The groups are shells around one centre, one inside the other: the same stretched ball of 7 dimensions in 9 sizes.
Known rows, each followed by its group:
[-26   7  15  -5 -18 -34 -12  -3  10 -15 -23 -14   5   9   2  -6   4 -25
  -9]  (1)
[-15 -16 -36 -14  66  -6  -1 -10  -1  -5  18 -13  20 -16  11   2  -7 -34
   0]  (7)
[ 15   4 -38 -29  85  -4 -16 -15   4 -12  38 -24  28 -26  13 -12 -12 -37
   5]  (3)
[ 14  -3 -37 -17  74  12  -4 -15   0 -11  40 -10  20 -25  10  -6 -10 -16
  12]  (5)
[ 12 -24  27   3 -72   5   4  32  11  13  -5  12 -26  23 -10   7   4  25
 -16]  (5)
[-22  16  21  18 -36 -11   1  -9  -5  -2 -32   3  -3   9  -1   3   8   4
   6]  (4)
[ -7  36  11  18 -14  -5  -9 -25 -13   8 -23  -8   8  -4   7   2   7  -4
  19]  (6)
[  3  16  15  16 -45   3 -11 -14  -5  14 -10  -9   1   1   9   8   6   3
  22]  (0)
[-24  -2  -9   0   5 -15 -11 -19   1  -3  -2 -20  17  -7  15   6   1 -31
  16]  (8)
[ 11 -12   1   1 -15   9   0   8   6   3  13   4  -7   3   1   5   3   7
   1]  (4)
[-23   0 -11   6  25  -8   3 -14   0 -13  -2   1   8  -4   6   3   5 -15
   6]  (0)
[ 14 -20 -17 -11  23  22  13  10  -4   4  22   7  -2  -8  -3  -1 -12  15
  -2]  (4)
[ -3  16  27  29 -70  -2 -11 -10  -4  19 -23  -2  -7  12   6  15  16   6
  18]  (7)
[  5  12   4  -5   9   6   9   2  -6 -10  -5   8  -3  -3  -9 -13  -8  18
  -5]  (7)
[-21  15  39  31 -77  -1  11  -3  -5  -3 -39  18 -19  19  -7   4  12  32
   9]  (2)
[ -8   4  27  21 -88   8  -4 -11  -8  19 -21  -9  -5   7   8  13   2  16
  30]  (1)
[ 18   6  -4  -8   8  18   8   3 -14  12   2   0   1  -9  -5  -7 -15  19
   2]  (2)
[ -4 -28 -18 -25  36 -16  -1  20   9   1   8  -9   5   1  -3  -2  -7 -27
 -30]  (3)
[  7 -20 -12 -25  14 -13 -15  10  13   2  18 -21   9  -2   6  -2  -7 -29
 -12]  (7)
[-15 -12  14  -9  -4 -32  -2  21  23 -25  -9   8 -11  20 -10  -7  11 -14
 -34]  (1)
[-15  27   8  19 -22  -8 -13 -30  -8   5 -17 -14  12  -4  14   7   8 -13
  28]  (8)
[ 23 -12 -21 -17  35  21   2   1   1  -3  36  -2   6 -15   3  -6 -13   6
   7]  (6)
[-30   3  24  18 -51 -14   5  -2  -2  -2 -34   5  -8  14  -2   6   8   5
   2]  (7)
[-17  -4  -3  11 -13 -14 -13 -12   2  11  -5 -14   9   1  15  16  11 -28
  11]  (6)
[-25 -14 -19 -28  38 -26  -8  -5   6 -15   3 -26  21 -10   8  -8 -13 -42
  -7]  (5)
[ -5  -1   6  21 -42  22  10 -10 -16  20  -9   3  -4  -2   5  13  -2  22
  25]  (8)
[ -6  -5 -33 -27  76 -26 -19  -7   6  -5  16 -28  27 -15  12  -5  -6 -57
 -12]  (3)
[12 19  1  6 20  6  3 -3 -5 -4 -1 12 -3 -2 -6 -6  4 12 -3]  (0)
[-10 -15 -36  -2  59  11   5 -17  -4  -6  27  -3  16 -19  12   7  -4 -17
  16]  (2)
[ 12   6  15  -9 -29  -4  -9   5   4   1  -3  -9  -2   4  -1  -8  -4   3
  -1]  (0)
[ 29  -1 -17  -1  21  20  -5  -1  -6  21  23  -3   4 -11   5   6  -2   1
   8]  (2)
[ -1 -24 -29 -29  37   3  -4  -5   4  -7  31 -23  19 -19  12  -5 -20 -22
  10]  (5)
[  7   7 -22 -12  47  -5 -15 -16   1  -4  21 -18  20 -16  12  -3  -4 -27
   9]  (8)
[ 20  12  -3 -12  11   2 -11  -4  -1   2  11 -13   8  -9   3  -9  -7  -4
   4]  (4)
[ 14  14  21   4 -24  -2  -1  11   4  -2  -9  11 -13  12 -10  -6   7  17
 -11]  (0)
[ -2  47   6  39 -18  19  -6 -47 -25  14 -14  -2  11 -14  16  11  11  12
  52]  (3)
[-12  25 -12  29  34   1  -1 -29  -9  -2  -3   9   8  -7  10  11  19 -10
  19]  (6)
[-12  20 -18  15  46   0   0 -25 -13   2  -4   1  14 -12   8   6   7 -15
  13]  (8)
[  6  25  32  15 -67   9   0  -6 -12  13 -26   0  -8   6  -3  -2  -2  29
  17]  (2)
[ -2  -1 -10  15  15  20  15  -6 -12   4   3  16  -3  -6  -1   7   1  17
   9]  (4)
[ 26 -16 -29 -46  77   5   5  19   5 -14  35  -6   9 -16  -9 -24 -25  -5
 -25]  (1)
[  0  -6  -6  -9   6 -14 -13   4   3  12  -1 -16   7   0   5   4  -1 -26
  -9]  (1)
[-14  19  -2  33   1   8   5 -22 -18  14 -18  10   2  -3   6  16  13   3
  18]  (6)
[-12  16 -18   1  61  -3   7 -17  -6 -19   2   6  11 -12   1  -8   0  -8
   2]  (1)
[-1 -8 -8 -8  7  8  3 -4  0 -6 13 -5  5 -8  4 -3 -9  2 10]  (0)
[-15  16 -20   7  55 -14  -9 -24  -3  -7   1  -7  18 -11  11   4   9 -33
   7]  (8)
[ 32  -5 -20 -29  36  12  -6   7  -4  13  26 -16  11 -16   1 -10 -20  -5
  -4]  (2)
[ -7  28 -10  25  36   8   5 -27 -16  -1  -7  11   8 -10   5   5  11   2
  17]  (7)
[  9 -16  -2  10 -16  35  25   9 -13  12   6  21 -14  -2  -8   6  -8  42
   7]  (3)
[  1  18  -8   1  32 -11 -13 -16   4 -11   8  -6  11  -6   8  -3   8 -20
   6]  (6)
[ 33 -12  -8 -26  19  16   5  21   2   3  24   1  -4  -6  -9 -13 -17  16
 -15]  (4)
[-28   9  27  18 -61 -17  -3  -6  -2   4 -37  -3  -5  14   2   7   9  -1
   6]  (7)
[ -4   7   5  38 -55  28   0 -27 -20  31  -6  -2   1  -6  17  26   8  16
  49]  (5)
[ 18  -8   3  -8  -5  25  19  15  -6  -2   9  16 -12  -2 -13 -10 -14  38
  -5]  (6)
[-40  19  36  40 -80 -24  -8 -19  -1   4 -48   0  -6  20   8  18  25  -7
  17]  (5)
[ -7 -19 -12 -13  21 -12  -3   9   7   0   6  -7   4   1   2   2  -2 -22
 -15]  (0)
[ -6 -10  24   6 -40 -10   7  22  12  -9 -15  18 -21  22 -13  -1  10  16
 -22]  (4)
[ 27   0  -4 -26  28   4   2  18   3  -6  14   2  -2  -4 -12 -19 -14  10
 -21]  (8)
[   8  -10   41   14 -100    3   -1   22   10   11  -15   10  -27   26
   -7    8   10   29   -3]  (3)
[-36  13   4  23 -10  -5   6 -27  -9 -11 -21   2   7  -2   8   6   7  -2
  23]  (5)
[ 11 -16 -22  -6  39   9   1   4   7  -4  30   5   2  -6   3   3   1  -6
  -3]  (1)
[ -9  31 -10  17  39   7   7 -28 -16  -9  -7   9  10 -13   3  -2   4   5
  18]  (2)
[ 11  13  -1  18 -33  30  -1 -22 -25  36  -3 -11   8 -14  12  14  -7  16
  40]  (3)

New rows. What belongs after each?
[  5  -4 -14 -28  38 -14 -10   2   9 -13  16 -17  13  -9   3 -13 -11 -24
 -10]  (0)
[ 20  -7  11  -4 -38  11  -3  12   1  15   5  -4  -8   4  -2   1  -5  15
   1]  (0)
[-19  34  17  54 -33  14  10 -29 -21  10 -32  23  -7   4   4  18  22  26
  31]  (2)
[-12  25 -15  26  27  12   1 -38 -19   4  -2   0  15 -17  14  10   7  -4
  34]  (8)
[-16   0   3  -8   2 -28 -13  -1  11 -10  -9 -14   7   5   4  -3   4 -29
 -10]  (0)
[  8   9 -23  15  40  11  -6 -20  -6   8  19   1  10 -13  13  13  11 -13
  19]  (2)
[-14  11  15   0 -22 -23 -12  -3   6  -5 -19 -10   2   8   2  -3   6 -16
  -4]  (0)
[-25  20 -11  12  35 -10   0 -27  -9 -11 -11  -2  15 -10   8   1   5 -18
  14]  (7)
[-41   0   6  22 -23  -9   7 -18  -6  -6 -25   2   2   4   7  11   8  -6
  16]  (2)
[-23  10  11   6 -15 -31 -16 -10   9  -7 -19 -13   6   9   8   4  13 -30
  -1]  (7)
[ 10   3 -16  -6  24  14  -2 -14  -5  -1  21  -8  12 -16   8  -2  -8  -1
  19]  (4)
[-23  -3 -39 -16  90 -14  -1 -20  -2 -19  14 -14  27 -21  11  -5  -8 -40
   1]  (5)
[-37  24  -2  44   4  -6   0 -37 -12   1 -24   7   8  -1  14  21  24 -14
  28]  (2)
[ 28  13   0  20 -10  36   8  -7 -15  18  10  16  -8  -6   0   7   3  36
  21]  (1)
[  0   8  10   0   1 -16  -8   3  14 -18   0   5  -4   9  -2  -6  11  -6
 -10]  (1)
[  5  11 -18   0  50   9   3 -13  -6  -9  14   5   9 -13   2  -5  -1  -1
   7]  (0)
[-10   0 -10   8  -4  13   2 -21 -13   8   3 -10  12 -14  12   8  -7  -1
  29]  (4)
[  8  18  11  28 -30  21   4 -13 -12  12  -6  13  -7   1   2  10  10  26
  23]  (0)
[-22   8  30  11 -57 -23  -3   4   1   4 -40  -3  -8  18  -4   3   7  -2
  -8]  (2)
[-26  -7  -2   6  -3 -17  -3  -6   2  -1 -12  -7   5   3   7   9   7 -22
   0]  (0)
[ 22  16  25  22 -44  19   6   7  -3   7  -7  24 -21  12  -9   2  11  40
   3]  (1)
[ 21 -38 -10 -45  28 -11   0  44  21  -7  24  -3  -7   7 -13 -15 -15 -11
 -47]  (2)
[  6   0  16  12 -54  17   2  -4  -4   9  -2   2  -8   3   3   6  -1  24
  21]  (8)
[ 28 -12 -35 -32  73  12  -5   3   3  -4  44 -12  15 -21   4 -11 -17 -14
  -4]  (6)
[-15  34 -26  27  41   8 -12 -56 -22  10   3 -17  30 -27  27  15   8 -26
  51]  (3)
[  0 -18  27  -3 -59  -6   4  25  16  -8  -7  10 -21  21 -11  -3   2  19
 -16]  (6)
[  7   0  17   5 -14  -8   5  23  10  -6 -10  22 -20  19 -15  -3  12  14
 -28]  (7)
[ 10 -22  -5 -11  -7   3  -4  12  10   4  19  -6  -2   1   3   3  -3  -5
  -4]  (8)
[-41  25  22  41 -52 -11   1 -30 -15   7 -46   1   1   7   9  16  17  -1
  27]  (5)
[-16  10  34  36 -96   3  -2 -12  -7  18 -32   1 -12  15   6  18  14  18
  27]  (6)
[ -1 -14  -6 -13   8   5  10   9  -3  -1   3   0   0  -3  -4  -5 -13   6
  -7]  (0)
[-21 -19  -7 -10  23 -15   7   9  12 -23   2   6  -1   5  -4  -5   0 -12
 -18]  (7)
[ -1   1  -2 -30  13 -24 -18   1  10 -12   4 -27  15  -5   4 -15 -11 -30
  -9]  (2)
[ 15  -9  -7 -21  37   3  13  26   2  -7   6  14  -8   2 -17 -15 -11  13
 -33]  (2)
[  6  -9  26  -3 -67 -10 -12  15  12   8  -7  -9 -10  16   0   2   3   1
  -5]  (1)
[ -8   4  23  20 -74  11   0 -12  -6   9 -13  -4  -5   4   7  10   2  20
  31]  (2)
[-14  23  25  45 -63  -7 -12 -18  -5  20 -31   3  -7  15  10  24  29  -3
  21]  (3)
[ 12   3 -12 -13  23  11   3  -3 -10   6   9  -8   8 -13   0  -8 -15   4
   4]  (4)
[-23 -16  19   9 -31 -16  10  19  13 -15 -18  20 -19  23 -11   3  13   6
 -23]  (1)
[ 16 -16 -21 -28  34   5  -4   8   0   6  23 -16  11 -13   2  -7 -18 -12
  -7]  (4)
[  0 -16   8  -1  -9  -8   4  21  13  -7   0  14 -14  15  -8   1   9   3
 -23]  (4)
[  2  -7   2  18 -29  27  14  -3 -12  16   0  12  -8  -1   1  12  -1  28
  19]  (8)
[-28  40  31  55 -80   1  -5 -38 -23  24 -49   0  -1   7  13  23  21  11
  44]  (3)
[-25  10  -9  19  22  -5   3 -21  -7  -6 -10   5   7  -4   7   8  10 -11
  11]  (0)
[ -3  17  40  12 -68  -8   2  10   0   0 -34  10 -18  20 -12  -5   6  24
  -8]  (6)
[ -8 -42 -16 -37  31 -22  -2  25  25 -22  23 -10   3   3  -2  -9 -10 -29
 -31]  (5)
[  6  13  -8 -23  49 -24 -15   0  15 -25  11 -10  11  -4   0 -18   0 -27
 -17]  (3)
[ 25  17   9   9 -23  17  -3  -2 -13  23  -4   0  -4  -2  -1   2  -1  19
  10]  (1)
[ 11   0   2 -12  20 -13  -4  16  14 -15   7   7  -6   8  -8 -10   5  -5
 -25]  (4)
[-11  14 -13  15  42 -14  -7 -14   0  -3  -3   3   8  -1   6   8  18 -26
  -3]  (1)
[-11   5   8  28 -35   7   0 -15  -4   7  -8   6  -4   4   8  16  14   7
  23]  (4)
[  3  13  21   0 -16 -25 -12  13  14  -9 -16   4  -9  18  -8  -6  14  -8
 -24]  (1)
[  2 -12 -18   2  32  26  22   1 -10  -2  15  18  -3 -10  -4   0  -8  23
   4]  (2)
[-27   0  -7  13  -2 -13  -9 -22   0   0  -6 -13  13  -3  16  13   8 -28
  18]  (8)
[ 15 -12  19 -17 -10 -17   2  39  24 -19   1  17 -22  23 -20 -15   5  10
 -45]  (2)
[ 30 -16   3 -36  11  -6  -2  36  17  -9  17   1 -10   7 -15 -19 -12   5
 -38]  (7)
[ 21  -6   4 -14 -10   5  -1  17   2   9   5  -2  -6   2  -7  -6  -8   9
 -13]  (0)
